There are 10 hidden switches. A switch that is on adds its own fixed numbers to the row, and there is some noise. The rows also spread widely along 14 directions, which tell nothing about the answers.
In the rows, 128 means zero.
Some rows, each with its switches (1 for on, 0 for off) after it:
[114 145 117 113  82 129 129 125 115 118 145 150 156 142 170 155 156 105
 147  91 113 127 122 107 118 127 128 175 147 167 120 149 127 134 107 150
 161] => 1 1 0 1 1 1 0 0 0 1
[112 159 134 128 102 177 112  57  65 151 141 146 155 116 136 134 156 110
 153 154 102 111 141  80  82 111 102 137 137 149 111 155 114 118 135 131
 148] => 1 1 1 0 1 1 1 0 0 1
[118 132 144 132 117 124 150 139  92 149 126 129 186  89 158 144 124  70
 140 128 135 103 118  94 141 150  93 185 131 157 126 127 156  99 115 170
 156] => 0 0 1 1 1 1 1 0 1 0
[151 157 114 117  97 137 144  85  60 144 120 105 161 114 152 175 191 110
 158 155 136 169 100 107 128 177 152  93 130 171 153 159  88 105 104 120
 153] => 0 1 0 1 1 1 0 1 1 0
[144 142 100 107  98 100 121 115 141  79 166 153 138 158 149 117 134 170
 175  95 117 140 133 137  92 125 158 155 157 133 128 130 107 143 119 127
 145] => 1 1 0 0 1 1 0 0 0 0
[186 121 174 112 165 123 170 126 172 162 125 139  83  86 101  92 113 152
 121 122 117 127 117 104 120 158 114 128 102 142  96 153 129  93 100  70
 134] => 0 0 0 0 1 1 0 0 1 1
[105 150 129  57 132 107  76 119  66 117 150 180 147 195 177 108 126 173
 112 119 138 131 138 132 154  86 118 107 136 126 144 146 149 155 125  56
  94] => 0 1 1 1 1 1 1 0 1 1
[118 108 163 135 144 142  92  79  19 156  95 104 201 102 149  90 140 106
 132 180 129 110 144 106 120  99 104  85 119 124 110 135 113 103 149 111
 122] => 1 0 1 0 1 1 0 0 0 0
[126  91 151  73 167  96  94 106 169 115 114 138 135 140 100  85  80 147
 112 175 140  89 102 126 165 140  92 158 143  96 151 136 179 113  91  73
 105] => 0 1 0 0 1 0 1 0 1 1
[159 134 183 101 110  93 163 153 166 157 178 127  18 111  99 150  93 199
 125  77 116 117 107 130 125 163 145 144 152 172 104 164 129 155 126 102
 129] => 1 0 0 0 0 0 1 0 1 1
[121 100 118 181 160 104 113  82 138 188  69  99 113  67 143  61 163 118
 140 175 126 126 115 105 128 104  89  40  80 113 154 169 124 116  90 107
 114] => 0 1 0 1 1 1 0 1 0 0
[115 119 133 127 164  67 113 171  59 149 100 156 189 101 207  69 142 140
 147 117 152 140 146 132 166 133  77 109  98  74 157  73 142 116 108 123
  92] => 0 1 1 1 1 1 1 0 1 1
[152 101 117 100 101  91 138 136 132  81 128  77 173 122 123 143 111 122
 161 167 156 132  68 128 150 180 142 140 150 161 117 127 136 111  98 131
 150] => 1 1 0 1 1 1 1 0 1 0
[148  82  95 128 138 124 106 114 197 140 154 167  91 164 129 122 168 141
 153  62  81 147 178 123  91  85 148 174 162 118 115 109  88 129 128 155
  99] => 0 0 0 1 0 1 0 0 1 1
[107 167 102 160  88  72 128 124 131 148 133 137 112 106 201  93 147 126
 163  94 122 126 113 124 115  85 114  73  99 154 162 200 145 148 102 125
 165] => 0 1 0 1 1 1 1 1 1 0
[110 128  78  85 140 135  76  25 119 112 155 175 177 182 123 134 148 127
 160 166 126 124 152 112 109 105 143 195 200 125 189 164 139 106 107  99
 127] => 0 1 1 1 1 1 1 0 1 0
[151 148 177  77  94 140 123 156  91 112 151 152 101 129 145 128 122 177
 136 108 117 113 128 110 122 152 115 164 121 140 100  82  98 148 145 134
 114] => 0 1 1 1 0 0 1 0 0 0
[161 104 209 115 122 126 124 136 105 146 110 108 101  71 129  84 100 151
 129 143 118  82 118  93 129 144  99 132 100 134  82  99  96 121 133 116
 125] => 0 1 1 1 0 0 1 0 0 0
[ 91 162 147 104  77 127 125 161 113 145 131 170 151 151 202 140 153  85
 111  67 112 128 127 127 152 106  97 152 124 152 147 153 164 149 123 152
 147] => 0 1 0 0 1 0 1 0 0 0
[143 102 106  99 155 137 116  97 177 100 127 126 166 148  80 109 106 127
 124 189 139 116 101 118 129 123  98 152 149 132 134 156 189  98 113 117
 127] => 0 0 0 0 0 1 0 1 0 1
[177 102 191 127  99  97 142 134 109 172 112 114  87  91 170 135 193 159
 172  79  95 162 152 136 121 151 169 156 141 144 141 120  38 103 135 167
 138] => 0 0 0 1 1 0 0 1 0 1
[127  89 129 137 184  83 132 112 136 170 107 123 131 107 118 109 117 148
 124 150 148 120 118 121 157 138 115 144 149 132 157 146 158 111 100 116
 106] => 0 0 1 1 1 1 0 1 0 0
[131 101 138 109 112  77 108  81 166 111 108 134 106 131 132 120 117 154
 167 132 127 105 109 118 141 172 156 191 152 118 166 115  87 124  74 126
 139] => 0 1 0 1 1 0 1 1 0 0
[137  53 142 144 166 116 110  82  96 163  74  50 189  54  96  93 130  82
 149 243 149 108 102 101 148 153  88 106 144 116 139 133 141  73 113 132
 118] => 1 1 1 1 0 1 1 0 1 0
[111  79  77 160 115  81 126 119 219 116  95 122 109 149 145 124 127  93
 152  89 117 123 103 112 130 113 147 138 123 164  92 121 106 132  76 146
 143] => 0 0 1 1 1 1 1 0 1 1
[153 100 173  26 109 187  77 128 111 111 123 138 164 183 121 114 175 103
 107 154  93 150 150 140 137  87 103 147 147 119 140 128 135 104 179 133
  95] => 0 0 0 0 0 1 0 0 1 0
[ 92 136  90 109  84 106  99 106  99  81 134 126 170 172 163 164 113 103
 133 121 142 106  98 114 142 117 151 127 137 170 117 148 132 156  99 119
 150] => 0 0 0 1 1 1 0 0 1 0
[143 147 124  97 119 157 116  83 148 139 136 187  80 157 133 121 175 162
 147  96  86 152 154 105  94 132 133 145 118 109 124 107  76 135 107 106
 104] => 0 1 0 0 1 1 1 0 0 1
[173 149  98 106 151 107 156 120 203 144 158 179  68 157 123 106 159 179
 146  87 123 188 134 147 104 129 145 106 127 132 165 165 134 120 109  88
 112] => 0 0 0 0 0 1 1 1 1 0

New rows. What belongs after each?
[193 156 118  99  99 114 173 176 157  81 171 161 161 165 169 136 145 155
 157  64 134 181 117 140 104 145 154 150 126 165  86 108 118 105 123 127
 156] => 0 1 0 0 1 0 1 0 0 1
[166  73 202  89 113  92  99  95 146 123  79 106  88 107 132  92 119 148
 146 135 105  98 112 109 150 155 151 142 128 126 122 119  47 109  96  90
 144] => 0 1 0 1 0 0 0 1 1 1
[148 131 170 100 122 138 125 106  69 119 142 109 198  90 124 107 105 121
 142 191 145  91 114 104 119 131  93 156 142 151 138 170 170  90 138 125
 159] => 1 0 0 1 0 1 0 1 0 0
[151 131 121 136 153 127 138 126 180 118 115 145 124  81 123  53 103 137
 131 160 133  95 103  85 109 129  65 107  70 120  99 138 164 112  81  85
 138] => 0 1 0 1 0 1 0 0 0 1
[167 141 137  85  86 140 117 120 120 108 156 137  98 166 143 149 170 162
 157 109 111 163 132 131  99 118 162 116 136 173 108 134  77 125 154 119
 133] => 0 0 1 1 0 0 1 0 1 1
[156 118  84  99 130  96 114  77 134  68 152 119 155 155  97 162 113 174
 175 174 162 131 100 128 121 183 170 163 175 136 152 121 109 107  95 113
 133] => 0 0 0 1 0 0 0 1 1 1
[147 155  74 166 133 116 135  76 151 138 114 157 101  96 144  87 180 146
 199 128 116 162 141 105  73 150 122  85  94  99 143 110  71 112  90 116
 133] => 0 1 1 0 0 1 1 0 1 1
[131  66 157 118 128  89  72  92 136 134  92  92 112 112 132  61 119 152
 144 170 113  93 118 119 139  90 116 108 122 109 122 140 112 124 112 104
 111] => 0 1 0 1 1 1 1 0 0 1
[169 100 165 149 148 129 148 137  59 172 136 130 152  86 151 126 137 149
 149 103 125 133 159  93 109 145 128 145 120 132  70  65  74 101 139 148
 109] => 0 0 1 1 0 1 1 0 0 1
[135 146 147  93 102 121 152 127 132 141 147 164  97 127 138 182 141 135
 145  84 123 136 123 109 137 201 143 191 149 153 141 116 104 128  89 131
 136] => 1 0 0 1 0 0 1 0 1 1
[147  55 155 108 175  94 108 112  87 158  76 116 116 133 133 128 129 156
 108 123 136 139 121 107 183 177 155  90 115 103  89  59  48 130  78  65
  65] => 0 1 0 1 1 1 0 0 1 1
[100 129  84 168 145 108 114  72 119 154 155 189 168 161 181 150 135  96
 134  59 124 115 168  99 104  80 156 146 148 152 115 160 116 126  91 101
 148] => 0 0 0 1 1 0 0 0 1 1
[125 143 147 103  90 121 111  68  51 118  95 118 165 109 158 142 145 107
 167 166 135 118 109  99 142 182 138 134 111 131 157 119  77 105  92 122
 152] => 0 0 0 1 1 1 1 1 1 0
[162 113 124  89 138  99 105  78 108  96 153 110 157 130 105 113 110 173
 163 192 151 118 110 126 121 146 142 142 158 130 144 151 139  96 115  90
 128] => 0 0 0 1 1 1 1 0 1 1
[110 111 112 131 177  99 140  81  92 161  88 142 174 123 134 143 123 117
 120 156 169 140 109 111 175 199 132 124 127 110 157 108 134 108  57  88
 104] => 0 0 0 0 1 1 1 0 0 0
[156 161 151 124 117  82 152 141 103 122 196 151 122  96 157 112  74 182
 156  78 131  87 136 112  97 131 137 175 139 153 108 152 135 134 121 113
 164] => 0 0 0 1 1 1 0 0 1 0
[ 97 148 122  92 105 138 124  95 204 107  98 146  62 138  89 155 111 126
 120 158 125  90  67  91 149 181 101 183 117 167 150 151 150 154  69 124
 142] => 0 0 1 1 1 0 0 1 0 0
[150 162  98 110 114 160 152 170 101 115 157 147 206 144 164 144 158  93
 132 120 140 161 113 108 120 128  80 121  98 154 109 113 165 112 131 153
 127] => 0 1 0 1 1 1 1 1 1 0
[164 114 116 140 166 108 132 110 149 139 190 161 142 174 129 116 106 183
 136  89 131 138 157 132  84  63 153 136 171 157  92 157 139 114 156 104
 120] => 0 0 1 0 0 0 1 1 0 1
[152 117  79 125 129 111 162 105 162 130 125 123 128 165 128 175 162 135
 136 123 147 185  88 119 138 155 176 107 150 199 104 152 118 116  83  97
 134] => 0 1 1 1 1 1 1 0 0 1
[125 140 131 107 111 195 120 109 114 132 123 130 161 129 122 122 159  78
 117 176 121 128 116  92 107 100  71 106 103 172 104 160 167 110 141 130
 130] => 1 0 1 1 0 1 1 0 0 0
[146 126  98 132 143 150 134 107 115 147 141 121 178 153 135 159 167  96
 119 143 139 161 115 112 117  98 128  93 146 186 116 177 146 104 136 117
 132] => 0 1 1 1 1 0 0 1 1 0
[174 122 171 103 110 148 132 121 106 126 116 132 129 136 147 137 153 141
 131 110 115 141 123 104 118 141 144 127 101 164  80 111  65 106 123 112
 134] => 0 0 0 1 1 0 0 1 0 1
[114 150  87 142 116 125  97  53 118  71 127 155 162 129 144  84  93 135
 173 163 142  78 123  81  79 116 121 127  95 128 105 117 108 127  91  97
 157] => 0 0 1 1 0 1 1 0 0 0
[163 115 154  82  92 123 146 172 201 142 116 127  37 164 138 130 171 136
 107  58  84 182 109 148 140 112 151  90 108 180 100 159 104 153 132 113
 118] => 0 0 0 0 1 1 0 0 1 0
[143  79 177 121 114  90  92 117 132 153 129 128 151 144 186  82 154 120
 144  80  92 124 165 142 120  40 152 150 172 152 138 190 110 107 151 128
 155] => 1 1 0 1 1 0 0 1 0 0
[146 146 104 112 115 141 128 131 123 123 131 164 167 175 176 124 194 105
 147  84 116 192 145 135 105 104 137  94 120 149 119 125  99 113 138 117
 127] => 1 1 1 0 1 0 1 0 1 0
[128 152 145 127 116 121 143 103  72 207 141 142 143 127 186 149 188 114
 130 104 126 169 140 124 133  93 141 102 164 192 172 221 145 112 137 114
 153] => 0 1 1 1 0 1 1 1 0 0
[129  90 161 122 137  83 108 105 104 118  84  85 118  82 109 108  74 156
 152 187 148  72  82  95 159 196 110 142 114 109 121  72  89 128  94 122
 113] => 0 1 1 1 1 0 1 1 1 0
[130 114 158 110 120  60 140 157 137 155 118  95  57 108 131 130 112 188
 126 124 140 126  80 140 172 145 136 113 142 177 138 173 146 153 112 116
 123] => 0 0 1 1 1 1 0 1 0 1
[178 129 149 101 143 132 135 126 174 106 170 160 145 141 115  92  86 149
 126 110 119 102 129 106  96  98 111 159 137 146  85 155 151 104 133  89
 155] => 0 1 0 0 0 0 0 1 1 1
[106 108  97 144 124 161 101  99 169 173 134 116  78 120  94 136 182 121
 124 155  97 136 128 110 104  85  88  97 136 148 134 180 160 150 135 159
  92] => 1 0 0 1 0 1 0 0 0 1
[116 152 157 105  94 153 142 134 162 129 119 124 114 108 117 136 120  90
 106 144 123 101  83 106 134 143  83 129 112 177 123 185 181 136 112 128
 163] => 1 0 0 0 0 0 0 0 0 0
[164 117  74 141 159 117 167 101 150 140 130  91  85 136  69 178 138 169
 133 155 155 179  82 123 126 187 165  59 138 170 107 132 106 135 108 105
  96] => 0 0 1 0 0 1 0 1 1 0
[148 116 157 142 152 100 139 125 125 137 147 132 154  77 122  69  70 140
 158 134 129  78 134 103 102 129  81 168 119 104 113 122 153 102 125 135
 139] => 1 0 0 0 1 1 1 1 1 0
[129 158 166  90 126 154  89  81 153 105 128 206 162 105 160  36 123  98
 157 138  89  59 166  80  81  80  57 219 112 105 146 156 146  80 113 103
 182] => 0 1 1 1 1 0 0 0 1 1
[101 151 101 190 162  76 148 124 151 206 132 180 117  92 192  69 142 123
 131  71 128 135 152 122 120  86  97  78 104 116 165 188 178 137  86 100
 134] => 0 1 0 0 0 1 1 0 0 0
[138 154 129 164 112 127 184 153 163 181 101 107  78  38 131 127 146  92
 126 138 127 124  71  81 136 173  63  77  66 169 117 166 156 130  77 139
 156] => 0 1 0 1 0 1 0 1 1 1
[123  93 157 126  76  72  93 131 108 130 129  88 124 118 170 104 133 147
 168 114 101 100 127 137 126  69 141 156 174 155 138 161 108 144 159 179
 153] => 0 1 1 1 1 1 0 1 0 0
[120 103  65 153 177 130 132 110 210 117 136 156 117 156  87 110  72 128
 110 118 129  99 103  80 109 127  91 112  95 121  45  97 151 153  70  86
  90] => 1 1 0 0 1 1 1 0 1 1
[140 125 151 126 105 137 104 129 114 132 158 138 148 133 158  89 126 119
 133  97  92 103 155 115  86  35 103 121 121 145  79 169 139 125 164 132
 146] => 0 0 0 0 1 1 0 0 1 1
[161 128 152 141 179  91 184 175  94 182 151 163 156  90 161 151 136 160
 131  68 152 154 147 124 148 192 124 184 138 125 144  89 132 104 109 149
 108] => 0 0 0 1 1 0 0 1 0 0
[142 106 133 102 150 118 106  96 146 107 121 108 155 110  93  71  83 133
 134 202 137  90  97 108 129 131  82 125 120 106 127 141 172 108 109  93
 123] => 0 1 0 0 1 1 1 0 1 0
[181  91 128  63 159 158 103 131 145  49 117 114 168 159  69 111  93 150
 117 205 157 120  87 110 137 170  96 124  97 112  83  58 129 107 122  99
  80] => 0 0 0 1 0 0 0 1 1 0
[135 156 137 171 179 135 189 155 147 195 135 175 147  75 144 116 124  89
 109  86 134 123 129  89 115 141  59 127  85 143 109 157 185  97  96 118
 142] => 1 0 0 0 1 0 0 1 1 1
[163 151 129  87 119  77 145 178 139  82 168 132  99 151 133 118  92 210
 143 106 153 145  94 156 129 150 139 111 124 151 110 117 142 151 137 104
 116] => 0 0 1 0 1 0 1 0 1 0
[172 151 158 107 107 137 150  97  49 144 143 104 129  91 124 169 143 154
 155 148 133 134 113 100 117 189 149 134 129 162 123 133  78 108 124 124
 141] => 0 0 0 1 1 1 0 1 1 0
[ 92 104 121 100  73  83  85 157 132  84  98  81 152 133 149 132 123  96
 140 167 143 104  74 146 175 134  96 131 129 135 160 124 166 150 118 178
 125] => 0 0 0 1 1 0 1 0 1 0
[156 102 109 162 124  85 137 110 107 157 169  98 122 140 142 142 129 158
 148  89 129 155 138 139 101  90 186  69 161 164  94 161 101 136 145 119
 123] => 0 0 0 0 0 1 1 0 1 0
[158  95 189  86 123 134 119 129  68 176 133 113 127 103 134 135 159 152
 133 137 115 138 144 120 149 153 125 157 160 118 143 109 105 115 147 144
  93] => 0 1 0 1 0 1 1 0 0 0
[126 135 167  99  71  93 127 141  84 131 126 108 100  97 150 161 139 158
 162 119 122 122 110 136 152 199 139 167 157 122 165  97  94 152 123 175
 131] => 0 1 0 0 0 0 1 0 0 0
[125 129 101 147 154 121 148 152 182 173 157 189  85 132 143 130 145 144
 116  53 109 139 154 110 116 110 108 153 124 135 116 129 151 150 103 137
 100] => 0 0 0 1 0 1 0 0 0 1
[145 125 137 117 119 128 155 124 101 136  68 101 132 126 145 147 144 116
 117 154 152 157  64  96 168 187 129  58  71 179  89 110  93 125  81  90
 123] => 0 1 1 1 1 1 1 1 0 0
[164  93 108 111 167 112 101  86  78  86 106 108 187 149 118 107 125 178
 157 188 161 143 115 118 127 145 147  99 124 120 101  81  84  97 118  93
  96] => 0 0 1 1 1 1 0 1 0 1
[136 130  76 159 163  78 176  99 176 141 118 145  86 134 118 163 101 164
 125 102 161 141  78  95 145 194 167 101 103 174  97 136 112 143  30  65
 127] => 0 0 0 1 1 1 0 1 0 1
[153  87 126  68 142  98 122 145 126  86  98 134 172 185 142 137 116 135
 113 114 148 157  98 133 183 175 155 115 133 123  93  68  99 121  88  76
 102] => 0 1 0 0 0 1 0 0 1 1
[136 162 129 111 109  97 134 111  40 154 169 124 121 103 139 182 167 183
 172 133 141 162 129 140 129 204 147 126 178 117 183 123 105 137 128 141
 109] => 1 1 0 0 0 0 1 0 1 1
[140 128 143  92 122  91 144 130  95 127  93 109  94 129 134 153 130 175
 121 136 154 153  68 119 180 214 151  76 102 152 123 112  86 155  71  74
 105] => 1 1 0 1 1 1 0 1 0 0
[123 190  96 175 132 139 172 137 129 157 135 170 114  78 152 115 136 126
 141 107 136 131 119  86  97 159  70  89  53 124 107 114 152 138  84 130
 130] => 0 0 0 0 0 1 1 0 0 1
[163  74 161 114 144 112 121 125  64 140 135 112 245 119 162 120 140  98
 156 135 126 127 156 119 134 102 126 199 189 139 123 122 119  63 158 163
 148] => 0 1 1 1 1 1 0 1 1 1
[ 96 175 115  71 100 159 112  94  97 117 113 188 127 193 150 157 167 128
 125 119 122 161 118 112 138 147 116 123 116 147 149 125 116 148 106 104
 114] => 1 0 1 0 0 1 1 1 0 1
[192 130 127 119 166 164 157  93 139 159 153 152 133 113 102 135 182 148
 142 138 120 177 152 117  91 163 135 138 151 124 141 133 112  82 127 114
 115] => 0 1 0 0 0 0 0 0 0 0
[156  96 101 110 147 101 136 115 213 116 143 123  61 153  72 131 101 180
 136 124 124 139  99 130 125 160 148 136 139 131 109 114 124 147  98 110
  88] => 0 0 0 0 1 1 1 0 1 0
[ 78  64 128  95 136  82  66  92 124 110  93 125 173 179 136 138 104 102
 123 149 144  96 112 127 182 121 136 168 173 132 138 117 134 129  97 112
 108] => 1 0 1 1 1 0 1 0 1 1
[ 95 116  57 145 128  96  86  81 174 110 132 134 105 157 128 110 131 134
 152 135 127 117 123 125 109  81 135  98 144 141 147 169 141 158 105 116
 122] => 0 0 1 1 0 1 0 0 1 0
[106  88 144 144  80  98 108 113  81 139  96  62 186 101 166 157 134  57
 142 152 136 104  93 112 161 132 133 120 148 169 124 145 117 119 113 163
 162] => 0 1 0 1 1 0 1 0 1 0
[125  49 137 173 126  72 120 111 196 152  94  89 123 124 135 108  99  84
 132 100 116 102 111 123 140  87 147 115 142 153  99 152 114 120 110 144
 147] => 0 0 0 0 0 0 1 1 1 0
[155 128 146  68 146 114 124 115  73 112 166 171 200 200 165 159 116 161
 107  92 154 147 137 129 151 126 173 162 173 163 121 139 129 116 118  68
 126] => 0 1 0 1 1 0 0 1 0 0
[171 107 135  64 136 124 117 148 155  90 133  99 114 121  72 100 130 181
 149 203 134 144  93 147 137 172  85 140 127  92 144  93 157 110 141 143
  77] => 0 0 0 0 1 1 1 0 1 1
[149 147 139  63  65 149  96 133 115  58 154 114 134 172 125 128 124 162
 137 157 126 127  97 136 115 117 124 108 126 151 106 129 130 152 159 125
 127] => 0 1 0 0 0 0 1 0 0 0
[ 46 107 136 138 123  68  69  90  66 143  90 119 150  96 162 124 100 109
 143 152 136  52 116 104 168 144  96 158 154 106 164 125 129 157  85 135
 130] => 1 1 1 1 1 0 0 0 1 1
[161 167 127  74 150 169 119 118 114 108 171 193 110 142 111 127 150 196
 139 131 124 140 154 111  95 168 103 172 113 100 140  83 120 128 126 112
  80] => 0 0 0 1 1 0 0 0 0 0
[205 105 170 138 143  88 154  86 139 148 142  92 133  75 116  69 119 172
 179 157 129 131 128 129  88 122 152 133 145 145 133 183 116  61 135 109
 164] => 0 0 0 0 1 1 1 1 0 0
[124  76 103 106 114 124  80  85 168 100  99 121 142 148 123 103 155 103
 167 154 105 125 122 115 123 131 122 156 138 101 139  96  93 116  99 143
 109] => 1 1 0 1 1 1 1 0 1 0
[137 151 103 101 135 144 107  95 125 107 112 162 121 137 130 128 169 141
 146 148 131 146 126 111 120 176 116 115  89 102 150  92  94 126  92 102
 100] => 0 0 0 1 1 0 0 0 1 0
[165  82 154  95 134  74 164 172 176 132 122 101 128 141 130 153 105 128
 107  98 147 141  74 135 185 165 153 150 160 184 116 148 145 117  94 110
 141] => 0 1 0 1 1 0 0 1 1 0
